The rows of a group lie close to one hidden flat surface of 10 dimensions, which may be shifted away from zero. Surfaces can cross.
Known rows, each followed by its group:
[  0  26 -26 -32   3  14   9  13 -21   8  -3  -7   9   4   7]	K
[-14  -9   4  -2  -4  10   9   9   9  -9  -5  15 -13  13   7]	V
[ 5 22 19 15 -1  5 -6 -3 -4  4 15 17 21 23 15]	K
[ 25  -4  17  10   5   0 -11  -5  25  -6   0 -12  -8 -21  -1]	R
[-13  -3   1 -17   0  -5   0   3  11  15 -12  -9  -7  -8  -9]	B
[  6  -5   9   0 -14   0   2  -4 -25   9 -11   6  12   1   4]	K
[  2  24  25   3  14  11 -12  10   5 -19   8  -9 -13  22  -7]	B
[ -5   2 -17  34   9   6  -7   2 -34   1 -10  11  11  22 -24]	V
[ 32  -3  -4  -1 -18  -6  -8 -10  -6 -19   5   0 -20  -3  28]	B
[ -6  -5  16   4   5  24  -6  -5   3 -18  -2 -18  -1   5 -12]	B
[  5 -31 -16  16 -10  21   2  -2  17  10   4  35  12 -11  24]	R
[ -1  -2  -3   8  -2   0   8  16 -10   1 -27  21   6  12 -15]	V
[ 28  -1  18 -17  -9  -5   4   3  22 -12 -11   4   3  11   8]	B
[ 11  -1 -14  11   1 -11  30 -16  -5   7   6   3   6  -6  27]	V
[ 27 -19   7   4  -2 -30  14  -1  -4 -11 -21  -8 -29  -4   0]	B
[ -5 -11  14 -11  -5 -14   0   7  29  14  11  26  19  13   4]	V
[ 10   8 -18  -3   0 -11  -3  -1  19   9   6   7   3   5   5]	K
[ -2 -16 -19   3  -6  -8  -2   4  10  -2 -18   3 -23   0 -12]	K
[-12   3  14   8   7  -6  -7   3  16   2   6   2 -11   4  -9]	K
[ 34  14  24   6  13 -25  -3  -1 -13  -1   7 -12  22  -4  -7]	B
[-16  10   4  -2   2  -9 -10   5  21   9   3   0 -28   8  -5]	B
[  0  -8   0   3  -9   9  -9 -10   1 -13  -2 -10 -23 -17   8]	V
[ 12 -12  24  -5   0  16   1   8   5 -29 -10 -11 -16 -10  -2]	R
[ 20  15  13  18   4  -7   1  -9  22 -18  -4 -10 -29  11  11]	V
[ 20 -34   5   0 -11  -8  -9 -17 -15 -11  13  -8   8  -3   2]	V
[  4 -28  17  13   4 -23  16  -7  -5  -2   5   1  -7 -18   4]	B
[-11  13 -16   0   3 -10  -2   0  -7  30  15   7  22   6   1]	V
[ -9   4 -34  -4  -5  -3 -15  -2 -21  21   4   1   8  28 -14]	V
[  4   1   3  -1  15 -22  -3  14  23   5   0   2   9  -5 -23]	K
[ -4 -20 -10  38   0  18  -9   8 -20 -23 -15  26  -8  23 -22]	K
[ 45  23  10 -17 -16  -2  -2 -10 -25  -6 -10 -15  10   9  21]	K
[ 20  -3 -12 -12 -21  -4 -13  -7  11   3  -8   0 -14   1  15]	B
[ 14  30  -7  13   3  -4 -33 -12 -13   6  18 -10  28  -6  -8]	R
[ 27 -11  16 -16   3   1  27  13  -6 -34 -23 -11 -17   9  -1]	K
[  3 -23   0  12  11  28  39  -2 -18 -39  -7 -10 -26   3  15]	R
[ 19  18  17 -16  10  13   7   6  -5 -20  12 -12  14  -4   8]	R
[ 17   0  -4  -7  -7   4   3  -8  11  -3  15  -1  10 -12  25]	R
[  9  28 -19   0   5 -17  21  -6   8  14 -10 -18 -22  10  10]	V
[-21  13  14   0  -3  -3  14  10 -12  17 -31   7 -25  39  -7]	K
[ 17  28  -9 -32  -5   1 -12  17  19  10 -22  -6  -1   8  -7]	R
[  0  -9   6   4 -17 -19   9 -12   9  21  -5  15  -6   8  19]	K
[ -5   1  14  15   8   6 -20  -5  11 -13   3 -21 -26 -13 -17]	R
[-12  14   2   1  21   7   6  13   9   9  -3  -7 -10   4 -15]	R
[ -2  -4  13  -6  -5   1  -8  13  30  -5 -20  13 -13  11 -10]	R
[  8   7   1  17  -2  -7   7  -2   1   3 -11   4  -4 -11   4]	V
[ 14   4  12 -24  -9  -8  -3  12  32  -5 -30  -4 -25  20  -9]	B
[  0   3  -5 -14  -3   5  -8 -12   4  -4  14 -26 -12 -27  13]	R
[  3 -10 -12   9 -14 -13 -19  -5   2   6 -18  -3 -26   0  -9]	B
[-21  12  11  17  17  14  -4  14 -12 -11  20  10 -10  16  -4]	B
[  8  12  -2  12   3   3  -7   7   3 -11 -11   8  -8  30 -10]	K
[-15   2  21   0   2 -15 -13   4  17  17   8   9  12  -2 -12]	V
[-16  -5  -3 -11  -1   6  22   5  -1 -14  -5   1 -15  11   7]	R

New rows, each followed by its group:
[  5 -20  19   3   8  -4  12  -5  -8  -2  33  16  41   1  13]	V
[-26  15  11  -4  16  -7  34   0 -13  24   6 -11 -10  10   8]	K
[ -6  26  -9   4  14  13   7   7 -30  -1  -3 -12   4   2  -8]	V
[ 11   1  -2  12  -4   3   9 -15  -7  -8   2 -12 -22   9  19]	K
[  0 -31  -4  20  -5   9  13 -22  36   2 -22   5  -5  22  -4]	B
[ 11  -3  19   1   9 -12   5 -12   7  -7  28 -15   4  -8  14]	V
[ -4   5 -19  -8  -8  11 -16   3   1   2   6   5   2  -4   5]	K
[ 36 -21  -1  14  -6   8   7   4 -15 -47 -34  -5 -29  16  -8]	K
[  3   3 -25  11  -4  12  22  -8 -18  -3  -5   9 -10  25  24]	K
[-20  -8   9 -10  -5  -3  29   6  31 -21  -8  14 -37  31  16]	R
[ 13 -17  15   2   4 -20  15  -7   6  -7  -3 -12 -10   9  -4]	V
[  8  -6  20 -15  17 -14   7  20   2  -5  -3  -7  20 -19 -23]	K
[ 10  13  -2 -18 -14  10  -5   0  -1  -3  -5  -7  -1 -25  17]	V
[ 17   8  -7 -24 -12  -8  -1  -2 -19  10 -18 -25  -8 -16   2]	K
[20 14 -6 -2 -4 -1 14 -7  9  1  2  3  3 -9 29]	V
[ -7  -8  -6  -7  -7   8   5  -8  -3   2   8  -5  -4 -23  22]	V
[ -7  -7   0   3   3  23 -14   4  33  19  16  13   6 -25  11]	R
[ 19  10   7   1   2 -11  20  -2   2   3   3   9  11  17  19]	K
[-17   4 -13  11 -23  31  -2   3  27  -8  -7  37 -22   6  34]	V
[ 10  -1  13  34   6 -22  -2  -5  -7   9 -14   1   7 -17 -20]	V
[ -4 -20  -7 -17  -6   0   0   2 -18   0  -8 -12  -7  -6  -9]	V
[-13   3  10   0   6 -25  11   4  18  25  -7   7  -8   8  -4]	K
[ 14  15  -3  11  -9  19 -42  -6  13  -5 -20  -6  -1  27 -25]	B
[ -5  20   8 -22  -9  -8 -11   2   4  27   3   4   8   4   8]	K
[  3  18  -1   0 -14  18 -42   0 -16 -19   6  -2  10   3  -7]	R
[ 13  20   9  14   5 -22  15  -3  14  11 -11   0   1 -24  11]	V
[-11   6  10   1  21  -7  22   9  14   2  13   5   1  11  -1]	K
[  6 -20  -9 -27  -4 -18  13  -7  -2  15   2 -11   2   3   4]	V
[ 27  10  19 -25 -15 -11  -4  -5  14  -3  -5 -16 -11  -4  19]	K
[-23   2  17  -6  -3  -6  12   3   3  28   7  20  14   6  13]	K
[  9 -11   1  -1  -8 -29 -10  -1  -4  22  11  12  21 -22   7]	B
[ 15 -19  12  -7   1 -16  26   1   3 -11 -17  -5 -12   5   1]	V
[-28 -23  -6  26   6  -8  28  -7   8  -5  -3  13 -27  14   2]	R
[ -5 -18  20  14  16   9  -3  13   4 -26  16   5   9  -9 -16]	K
[-11 -35 -14 -44 -10  -2   4  -4 -22  12  22  -4  25   2   6]	V
[-7  8  8 -5 -5 -3 14 -9 -1 11 11 -3 -7  2 23]	K
[ -4 -10   8 -13  -7   3  -3  -6  17  -8  13  -2 -18  12   8]	V
[ -2  -3  -2  21  12   4  -8   7  -9 -13 -12   0 -13  13 -23]	K
[ -1  12  34 -15   5   4 -23  14  31 -17   6  -6 -11   2  -8]	K
[ -6  -1 -24  -8  18   1  31   8   4  -6   1  -8 -14   1   3]	K
[ -4   9  -9   9  -1  -5   2 -13  -8  12   2  -6 -15   6  10]	K
[ 12   4   9   4   4 -13  -3   0 -12  -2 -21 -20  -5 -16 -22]	V
[ -6   9  16   6   2  -6  -3   0   2   2  -5  -5 -16  10  -7]	K
[  6  19   1  26  -2   4 -21 -11   2  -3  10   4 -11  20   5]	K
[-29  -8   6   3   6  -2  -4   2  11   8  11   8 -13  18 -11]	V
[ 14  11   5  25   7 -16  -3  11 -32  -7  18  24   5  13   5]	B
[ 15   1  20   0   3  11  -7   6  -2  -9  -5   2  21   7 -15]	B
[ -4 -10  -2  -1  16 -13  14   4   1  -5  -3 -18 -14 -15 -15]	K
[-13  12   0 -21  -6   8   0  -9 -21  13   7 -26 -12 -16  16]	K
[  7  -3 -11   8 -17  -6  -7  -2   0   9 -25   9  -4 -22   1]	V
[-11  35 -21   5  -5  16 -13  -2   1  16  14  11  10  -8  18]	V
[  3   5 -19 -13  -4  -3  21  -3  -1  10  -3   0  -5  -4  20]	V
[-12   8  12 -10  15 -12  22  -1   7   4  26 -12 -22  -8  21]	B
[ 10  17   9   4   8 -16  22   3  15  13   1  11  20  -9  17]	V
[ -1 -16  10   5  -1  -8   5   5  -5 -15 -12  -1  -3   0 -12]	R
[  6  -9  -2  -1   4 -17   9  -9  -2   6   2  -9  -5   8   0]	V
[-10   2  18  -9  -3  13  22  16  21  -6 -13  19  -5 -24  21]	V
[-16 -27  23 -10 -11  10 -14   7   2  -9  -4  10   2 -25  -5]	V
[ 13  -3  -8 -15 -12 -15   2   2   9  10 -16   5  -3  16   1]	V
[ 14  -2   2  -3   0 -21   7 -11  21   3   8  -2  -8  24  10]	V
[-10 -22 -11   0 -16  -3  22  -8 -11 -16   0  18   2   8  19]	R
[-19  25   9  12  13  -7 -12  14  -8  25   0  18  26  24 -23]	K
[-10  -2  -5 -34  -6   9   0  15 -14   3  -5   4   9  10  -7]	V
[  8   5   5  -1  -4   5  -2  -1  -2 -10  -7 -11 -11 -19   9]	V
[-13   0  10 -18 -14  12   4  -2  -5   8  11  13   8  -3  27]	K
[ 35 -19   1 -12 -13 -24  -8 -17  10  -9   0 -14 -13  15   9]	V
[ -2  -4  -1   1 -14  14 -10 -14  -9   3  17   7   6 -10  27]	K
[-33  -8  -1 -11   0   7  -1  10   6   5  -1   3 -20  12 -12]	V
[  1   5   1   3 -12   8   2  -9  -4  -1   3   4 -13  12  24]	K
[ -8  -1 -28  -1   2   9   2  12  28  -8   6  19 -14  14   9]	K
[ 36   2  15  21 -10 -25  10   5  19   4 -37  27  14 -15   3]	V
[ -6  11  21  -6 -19   5   6 -25 -13  17  16  -8 -11   2  45]	K
[-12  12  -9   6  14 -20   0   0  27  20  12   0  -3   1  -8]	K
